The same things were measured in two ways. Each way mixes the same 10 hidden numbers, adds some noise and spreads widely along 7 directions of its own, which tell nothing about the thing.
In the rows, 128 means zero.
Some things both ways: the first way, then the second way.
[113 116 146 185 106 124 123  65 114 134  87 201 171 122 159  92 151 126
 174]
[ 97 113 136 114 122 132  94 153 116 138 105 151 120 123 136 117 100 106]

[158  91  63  85 131 125 170 138 133 109 144  82 115 139 158 139 158 101
 132]
[115 252  98 135  98 133 140 143 145 134 108 136 183 158  93 106 120 102]

[129 120 138 151 158 184  86 140 103 175 133 101 142 190  75  87  88 170
 222]
[111 193  75 188 141 168 146 139 151 116 168 112 113 173 151 117 148 142]

[ 81 132 101 160 124 134 134 103 163 111  84 192 119 162 121  81 118 148
  90]
[141 132  99 176 137 140 119 111 178 134 171 168 125 157 167 125 132 125]

[129 128 148 164 130 111  74 123  81  81 143 168 161 102 152  72 171 142
 123]
[113  98 161 105 113 113 131 142 132 123  88 116 116  97 130 139 131 160]

[131 152 126 106 137 124 142 136 130 160 120 121 106 124 175 136 196 138
  83]
[126  94 110 123 132 117 145 114 134 141 103 133 121 146 135 118 128 136]

[142 123 125  94 152 140 135 151 117 125 144 111 118 157 101 128 144 136
 137]
[130 149 117 151 118 136 121 124 136 173 102 150 129 142  81  74 151 143]

[136 112 149 157 121 140 101 113 120 125 142 146 127 143  84  98 100 141
 182]
[123  72 136  74 112  92 120 111  98 175  93 128 128  82 129 136 124 105]

[117 124 138 131 116 117 148  76 163 171 128 121 106 162  49 137 127 137
 125]
[127 176 137 150 126 150 133 126 134 131 125 125 120 149 126  89 149  87]

[127 150 125 126 112 124 128 109 116 114 120 143 128 114 183 136 169 109
 117]
[145  84 131  99 143 121 127  99 136 158 146 142 142 111 128 124 136 109]

[144  85 130 129 133 154 118 134  95 128 156 105 148 137 128 103 151 123
 147]
[144 156 147 130 119 121 128 108 125 141 152 120 121 110 114 108 181 160]

[121 134 152 132 121 143 132 129 146 139 115 159 118 151  86 132  88 110
 123]
[147 160 127  80 128  90 158 105 123 113 108 113 170 124 135 150 125 132]

[130 126 159 139 157 142  88 162  65  87 143 156 164 119 143  86 129 154
 135]
[103 159 140 148 101 142 107 134 145 121 130 140 112 124 146 126 119 102]

[133  98 104 126 111 101 170 127 140  88 136 121 147 123 132 116 127 110
 110]
[135 137  83 114 124 101 152 128 118 146  84 127 129 123 131 126 112 135]

[116 140 142 118 126 130 134 121  96  80 107 189 157 108 166 137 124 108
  97]
[138  98 175  94 107 127  89 132 130 147 115 153 135  75 106 111 116  86]

[149 105 141 129 109 141 104 132 119 143 156 111 114 109  86 131  73  98
 135]
[ 95 153 130 116 111 117 126 118 137 145 137 115 139  91 127 131 135 106]

[102 142 118 164 106 135 106  76 159 153  90 179  91 138 151 132 123 133
 100]
[113  93 126 123 115 136 114 147 138 126 159 134 118 108 156 153 123 124]

[144 115 131 116 169 162 110 179  95 149 139 108 120 155 137 108 123 135
 126]
[152 110  89 145 137 140 110 152 188 105 145 136 164 129 125 121 117 176]

[127 155 180 140 137 172  92 156 105 116 134 175 111 170  54 138  55 134
 108]
[127 104 151 109 105 111 128 141 114 150 107 130 113  81 135 146 140 128]

[ 85 133  94 149 113 123 133  69 179 141  80 168 100 147 134 117 163 183
  96]
[150 141  62 154 107 131 155 104 138 157 154 133 123 159 141 125 140  85]

[144 125 135 135 124  89 150 134 121  88 131 131 177 104 166 116 131 116
 153]
[108  75 153 147 124 168  69 209 141 125  95 145 104 120 116  88 125 175]

[141 165 173 130 144 109 119 180  81 111 136 136 167 107 123 102  96 139
 156]
[ 90 161 140 173 121 154 104 146 142 107 116 137 100 165 151 103 116 114]

[118 152  54  93 156 168 150 133 142 185 126  53  76 185 170 124 128 141
 142]
[122 213 158 171 141 182 129 145 143  49 200  90 104 164 178 134 163 133]

[132 122  74 118 107 122 170 130 167  95 130 130 102 146 125 105 117 121
 125]
[123 117 182 110 119 123 101 137 140 127 107 142 151 120 145 125 139 106]

[126 122 141 129 157 131 113 131 128 101 115 167 153 133 145 115 150 155
 125]
[ 77 173 125 154 108 176 111 205 172 103  81 134 148 156 128 118  93 118]

[140 107 117 114 149 168 132 170 126 142 108 133 147 158  95 110 100 137
 158]
[149 213 110 152 120 144 134 135 188  93 161 142 194 178 127 113 128 106]

[109  96  80 129 125 135 141 103 169 153 119 111 105 149  93  85 100 161
 164]
[ 78 139  96 159 130 148 118 107 128 140 146 138  83 160 180 117 108  85]

[144 143 120 125 149 123 114 145 103 152 150 100 113 131 148  91 175 157
 136]
[ 45 157 149 150  98 125 142 117 126 157  69 144  89 144 153 130 110  57]

Other things, the second way, with their names:
Z346: [123  55 134  63 138  77 172 125 114 146  68 116 130  97 155 152 114 116]
Z130: [129 101 113 142 140 136 115 109 166 137 136 140 127 120 152 118 113  79]
Z208: [117 123  82 132 123 110 131 115 134 130 131 138 127 154 173 144 107 120]
Z745: [164 173 104 117 135 121 150 126 133  80 147  99 139 148 166 139 127 141]
Z456: [145 101  85 115 142 125 140 125 177 117 133 146 158 133 143 143  88 129]
Z714: [113 115 126 123 126 141 139 144 132 142 137 127 127 130 152 128 141  99]
Z806: [ 86 106 116 124 122 137 124 122 147 160 148 172 117 135 154 138  99  73]
Z34: [107  84 132 105 147 125 119 148 154 117 133 124 139  91 154 150 111 136]
Z524: [145 131 125 136 125 144 102 121 124 127 163 136 120 134 127 112 141 128]
Z443: [ 94 121 110 160 124 133 105 102 157 209 139 177 142 138  98  95 161 127]
Z667: [108 108 120 175 124 156  95 126 142 145 160 179  82 177 174  99 122  86]
Z432: [128 179 171 139  76 141 104 147  89 117 151 124  90 141 131 123 174 152]
Z121: [156 110 115 104 133 118 119  89 171 170 135 146 191  82  85 114 128  82]
Z470: [ 99  91 156 121 131 134 123 147 178 120 114 146 140 103 161 155 106 102]
Z99: [114 121 155 108 131 149  92 166 121 112 117 138 131 127 150 132 120 139]
Z931: [118 177 122 138  83 133 123 108 171 156 161 160 196 141 126 148 143  47]
Z847: [ 81 183 138 174 135 178 114 131 185 120 177 157 144 173 143 114 141 108]
Z880: [ 97  11 181  85 124 129 128 132  88 160 134 140  60 101 150 145 152 154]
Z320: [ 73 122 203 113 109 145  80 138 133 128 108 155 103  96 146 122 104  75]
Z177: [140 134 132 148 140 148  80 183 157 108 129 116 153 108 121  98 149 176]
Z441: [100 107  78 163 124 134 123 108 149 186 152 153  97 139 138 109 135 136]
Z604: [108 109 102 110 128 121 129  90 116 158 123 135 113 118 136 137 115 115]
Z294: [132  73 167 103 107 111 122 122 127 150 125 156 119 105 115 124 144 128]
Z877: [139  78 182  68 127 108 133 139  84  76 107 107  81 102 182 165 105 145]
Z65: [109  31 130  86 149 133 128 144 123  81 120 106  82 119 180 149  82 158]
Z15: [131  76 113 122 136 129 116 130 142 146 133 144 128 119 139 134 122 143]
Z467: [105 135 116 142 137 161 113 125 176 110 141 141 149 145 133 134 106 124]
Z288: [160 109 106 111 116 118 131 107 121 146 117 148 127 125 125 127 105 102]
Z977: [115 188 109 153 114 150 113 149 133 131 145 130 128 162 104  87 147 174]
Z686: [ 95 112 151 131 108 134 112 155 121 124  89 136  95 133 152 110 111 101]
Z477: [177  96 148 117 114 122 129 123 141 109 140 132 133 112 155 141 134  95]
Z77: [156 185 123 115 129 118 135 111 132 120 137 131 158 137 136 125 136 127]
Z614: [ 85  93 151 123 135 165  85 162 109 111 155 122  64 113 142 102 119 155]
Z578: [100 165  84 129 111 134 134 122  94 158 123 123  92 141 130 100 119 109]
Z222: [ 96 157 139 118  92 120 144 127 135 132  81 119 143 129 128 129 121  79]
Z150: [134  86 142  67 132 103 149 142 112 132 103 126 139 103 142 144 109 107]
Z948: [130 159  91 111 110 119 131  82 146 159 154 136 182 116 119 151 121  62]
Z958: [124 142 118 121 125 131 138 141 111  95 104 107  89 133 156 121  94 112]
Z580: [137 156 125 131 152 134 121 112 142 116 149 112 143 126 143 111 144 117]
Z754: [125  35 163  55 146 101 120 139  98 135  89 117 109  62 147 137 108 133]
Z176: [119 211  95 199 136 162 122 112 160 146 158 158 134 199 123  77 157 125]
Z761: [ 97 119 144 117 125 132 135 150 124 121 104 103 108 125 135 115 138 157]
Z480: [115 108 165 106 118 115 116 113 119 124 109 141 116 118 141 131 123 112]
Z912: [124 142 119 123 135 121 141 127 120 151 111 147 125 146 141 117 129 119]
Z534: [ 89 154 138 119 108 133 105 148 138 139 106 125 137 100 133 123 116  99]
Z625: [144  96 132  78 157 128 144 132  74  94 130  84  72 114 184 135 114 132]
Z809: [114 150 126 130 110 128 134 126 147 129 127 137 130 138 122 118 126 131]
Z317: [163 104 126  99 124 111 161 108 110 110 163 114 119 145 165 149 149 122]
Z169: [147  99  93 127 146 132 152 149 170 127 114 134 151 122 134 139 109 141]
Z377: [ 91 160 121 132 132 127 147 100 125 133 102 128 100 142 151 120 110  86]
Z615: [ 94  71 111  93 117 101 142  92 119 163 104 138 107 117 121 135 103 132]
Z255: [151 100 141 100 125 114 155 110  95 159 151 119 111 119 131 121 182 126]
Z55: [108 182 137 117 107 115 137 133 119 132 109 118 134 124 149 126 133  98]
Z258: [ 92 133 152 138  95 130 105 123 118 143  85 158  96 145 134 110 113  97]
Z363: [ 92 131 136 124 107 123 116 125 111 156 128 136 109 139 132 109 147 129]
Z501: [154 107 150  83 105 105 103  87 112 158 116 146 135  85  97 118 120 113]
Z727: [ 85  98 110 121 113 150 121 136 145 144 135 158 112 132 154 145  84  72]
Z351: [152 129 124 107 130 141 121 159 119  89 124 105 120 113 145 127 113 124]
Z113: [118 139 172 126 115 144  81 100 130 143 182 140 135 121 133 116 167 107]
Z190: [110 144 124 109 124 119 138  76 140 145 133 141 147 120 140 151 117  80]
Z690: [137 141 137 120 118 135 122 153 124 142 117 126 144 133 119 112 153 136]
Z980: [144  60  98 136 157 141 129 125 142 130 155 143 101 137 154 122 122 137]
Z718: [151 172  99 116 141 131 138 119 136 113 144 114 158 146 132 127 127 142]
Z648: [ 99 121 128 143 138 150 107 173 124 133  98 153 104 166 149  97 124 146]
Z920: [168 154  84 154 149 147 150 163 156  58 141 101 127 177 166 115 112 159]
Z785: [165  68 163 115 136 125 111 159 138 122 143 121 134  90 123 133 170 200]
Z993: [106  97 117 141 130 137 131 132 165 134 134 150 126 147 166 126 115  81]
Z669: [170  15 145  94 163 127  98 125 125 134 134 144 110 114 130 107 127 186]
Z674: [149 194 173 137 125 138 122  83 126 103 177 133 124 164 163 108 161  79]
Z688: [102 139 160 156 130 145 118 146 176 115 116 160 135 152 150 119 127 120]
Z945: [112 147 117 114 138 117 144 127 139 119 102 136 126 127 151 140  95 120]
Z680: [163  97 115 113 142 127 130 156 126  91 143 117 112 126 161 125 122 161]
Z280: [120 136 148  90 132 104 147 155  75  96 108  95  86 129 171 130 126 173]
Z205: [106 113 140 132 122 136 109 154 113  99  99 103  83 125 141 115 118 166]
Z87: [133  96 129 102 131 123 129 106 112 146 140 130 116 111 124 130 135 123]
Z707: [119 174 121 140 154 138 146 118 150  87 141 112 124 154 155 117 121 129]
Z460: [137  97 108 106 124 127 136 152 141 117 129 126 138 115 145 150 116 137]
Z963: [139 175  79 121 118 120 142 102 137 135 148 103 178 135 119 141 144 133]
Z361: [134 151 101 136 130 126 125 133 165 125 129 141 163 135 120 114 122 142]
Z305: [126 148  93 120 118 115 126  94 118 153 136 136 129 133 125 115 121 112]
Z337: [ 88  83 128 139 130 153  98 128 182 196 144 191 142 108 108 109 117  77]
Z748: [116 146 133 116 114 141  97 138 137 133 132 146 151 121 116 123 121 121]
Z450: [144  20 160 102 133 129 114  99  95 144 146 140  59 110 157 118 139 111]
Z735: [119 144 124 126 125 147 139 116 124 128 143 135 117 167 135 117 125 112]
Z486: [121 177 140 121  96 128 125 125  98 122 124  97  98 100 123 136 139 147]
Z803: [114 120 145 120 126 136 148 142 159 102 126 112 130 114 143 150 131 141]
Z414: [128 102 123 149 124 155 107 144 163 110 149 142 120 150 158 123 118 112]
Z734: [127 137 141 129 144 151 124 139 129  96 147 110 117 146 165 107 138  91]
Z619: [108 105 111 134 111 133 125 115 111 148 138 127  79 138 132 117 129 144]
Z651: [183  96 100 103 123 110 132 123 118 117 129 115 140 121 111 135 140 195]
Z532: [125  14 110 152 159 154  53 137 163 142 170 172  93 123 154  97 110 162]
Z451: [ 86  61 155 111 133 142  94 138 163 158  85 166 137 105 119  95  89  53]
Z551: [126 121 156 106 127 119 102 129 112 139 130 138 121 117 138 115 140 156]
Z335: [135 135 111 139 133 141 133 150 100 106 108 109  91 164 137 110 131 183]
Z533: [118 128 171 134 120 132 136 118 135  83 153 138  96 161 209 163 122  92]
Z859: [140 181 128  99 112 112 131 118 105 141 108 133 143 132 104 116 126 141]
Z607: [142 118 114 113 125 122 111 108 161 120 146 146 166 148 118 111 115 131]
Z882: [ 96 140 130 112 113 117 153  98 114 135 146 128 106 133 175 162 125  88]

Some of these things the first way, each followed by its name:
[138 134  81  70 148 121 189 162 171 159 130  59 101 154 139 141 124 115
 129]  Z176
[116  99  48 123 132 123 152  93 160 119 119 104 118 156 163  94 148 127
 162]  Z718
[103 133 118 101 136 129 147 103 148 143 115 139  74 151 120 146 117 123
  89]  Z501
[141 152 128 110 137 149 105 141  61 116 153 112 114 126 175 130 155 112
 119]  Z121
[120 159 102 128 123 123 121 131 107 102 128 155 103 127 129  98 113 141
 118]  Z205
[107 142 197 168 136 119 115 124 126 138 106 174 168 145  79 114  87 150
 126]  Z477
[138 105  94 112 132 135 143 107 157 133 133 136  97 132 137 118 151 115
  94]  Z55
[139 124  73  83 129 139 144 178 111 100 135  85 118 115 155 123 115 132
 130]  Z65
[159  98 136 143  98 125 106 128 116 114 157  86 149 121 129 132 156 129
 186]  Z880
[146 155 154 111 154 128 120 166 113 141 149  98 108 136 159 145 132 116
 120]  Z15
[112 121 100 138  94 135 130 109 149 101 112 140 128 138 122 116 124 128
 138]  Z847
[151 133 132  87 125 106 153 153 127 161 173  55  95 127  93 156 113  84
  87]  Z707
[132 141 133 144 106 158 126 114 129 144  83 160 175 125 141 132 118 129
 186]  Z255
[110 134  92 144 141 210  98 101 131 137  76 201 127 179 132  96 143 173
 165]  Z714
[145 156 166 137 122 143 106 120 108 133 104 192 151 121 131 147 126  98
 125]  Z150
[146 152 165 103 110 107 146 148 108 124 132 131 143  88 120 162 115 101
 104]  Z451
[118 136  94 124 121 102 144 104 142 145 150  93  71 141 119 110 137 132
  86]  Z130
[147  91  96  98 166 159 135 162 137 142 161  82  95 183  72 108 100 136
 139]  Z745
[151 111 144 129 125 126 111 171 118 126 153  82 151 115 109 120  82 127
 175]  Z882
[ 89 144 130 117 140 164 128 116 152 162 101 138  73 177 122 143 124 156
  97]  Z467
[109 110 159 170 133  93 137  86 172 168  95 136 183 151  72  95  88 154
 215]  Z335
[152 110 117 133 133 126 126 123 116 150 154 113 102 149  86 102 149 146
 142]  Z686
[107 148  83  97 115 148 166 138 125 104  96 130 130 138 155 134 125 153
 131]  Z450
[122 101 134 129 113  95 141 102 123  80 138 147 148  87 168 119 162 110
  90]  Z320
[156 107 150 116 141  69 149 125 143 158 172  42 128 131 125 138 151  97
 159]  Z669
[136 100 109 101 135 105 159 135 137  78 120 132 169 110 163 128 129  98
 141]  Z859
[107 133  90 127 147 156 138 111 146 160  96 150 102 175 116 103 105 138
 130]  Z877
[166  94  80  50 110 106 179 155 141  89 181  47  85 107 123 182 126  98
  98]  Z578
[107 145 104 123  93 138 161 109 136 108 129 137  99 147 106 126  93 107
 108]  Z580
[121  98 115 139 130 137 133 120 111 110 123 143 154 143 132  94 141 117
 124]  Z945
[122 102 153 150 105  98  99 143 141  62 131 153 185  85  81  97  57 136
 157]  Z441
[113  88 108 148 108 116 135  92 176 138 110 138 135 129  76  96 117 164
 148]  Z222
[142 111 150 146 120  66 121  90  76  98 166 118 152  89 164 110 215 118
  93]  Z958
[166 101 138 104 142 155  97 131  74 165 170  77 106 129 131 139 149 113
 164]  Z614
[135 116 127 144 143 113 132 111 128 167 125 118 125 140 147  95 184 154
 149]  Z667
[120 145 107 122  96 124 161 157 118  84 115 142 138 123 124 115  81 122
 128]  Z480
[143 126 135 153 110 161 102 125  90 155 117 153 121 153  98 114 141 135
 152]  Z294
[110 127 126 134 104 118 136 128 153  94 121 125 130 118 161 127 108 136
 142]  Z963
[108  63  79 158 134 131 134  63 123 163 110 114 169 138 168  46 218 163
 177]  Z377
[133  97  76 110 144 172 177 124 167 156 102 131 114 194 115 111 145 140
 160]  Z648
[143  88 107 152  85 113 146  94  99  91 156 107 166 121 126  92 176 132
 170]  Z734
[147 122 102 103 144 156 133 162 134 114 134 130 114 152 108 114  72 108
 164]  Z551
[108 125 134 176 128 132 119  64 127 126  81 205 175 141 168  87 190 133
 149]  Z912
[116 140 129 134 157 150 111 140 146 145 103 148 135 177  79 117  72 138
 134]  Z169
[124  81 154 123 137 120 128 129 164 141  96 129 187 100 135 144 105 136
 155]  Z727
[136 114 125 108  91  93 128 148 139  98 138 107 121  83 103 141 103 120
 119]  Z615
[112 113 106 137 123 102 161 113 187 141  96 142 152 127 131 100 126 120
 108]  Z688
[115  97 146 151 136 119 137 107 117 133 117 133 160 155 113 108 141 148
 153]  Z288
[146  99 133  89 151 137 153 137 134 144 149  81 150 137 109 149 102 107
 153]  Z625
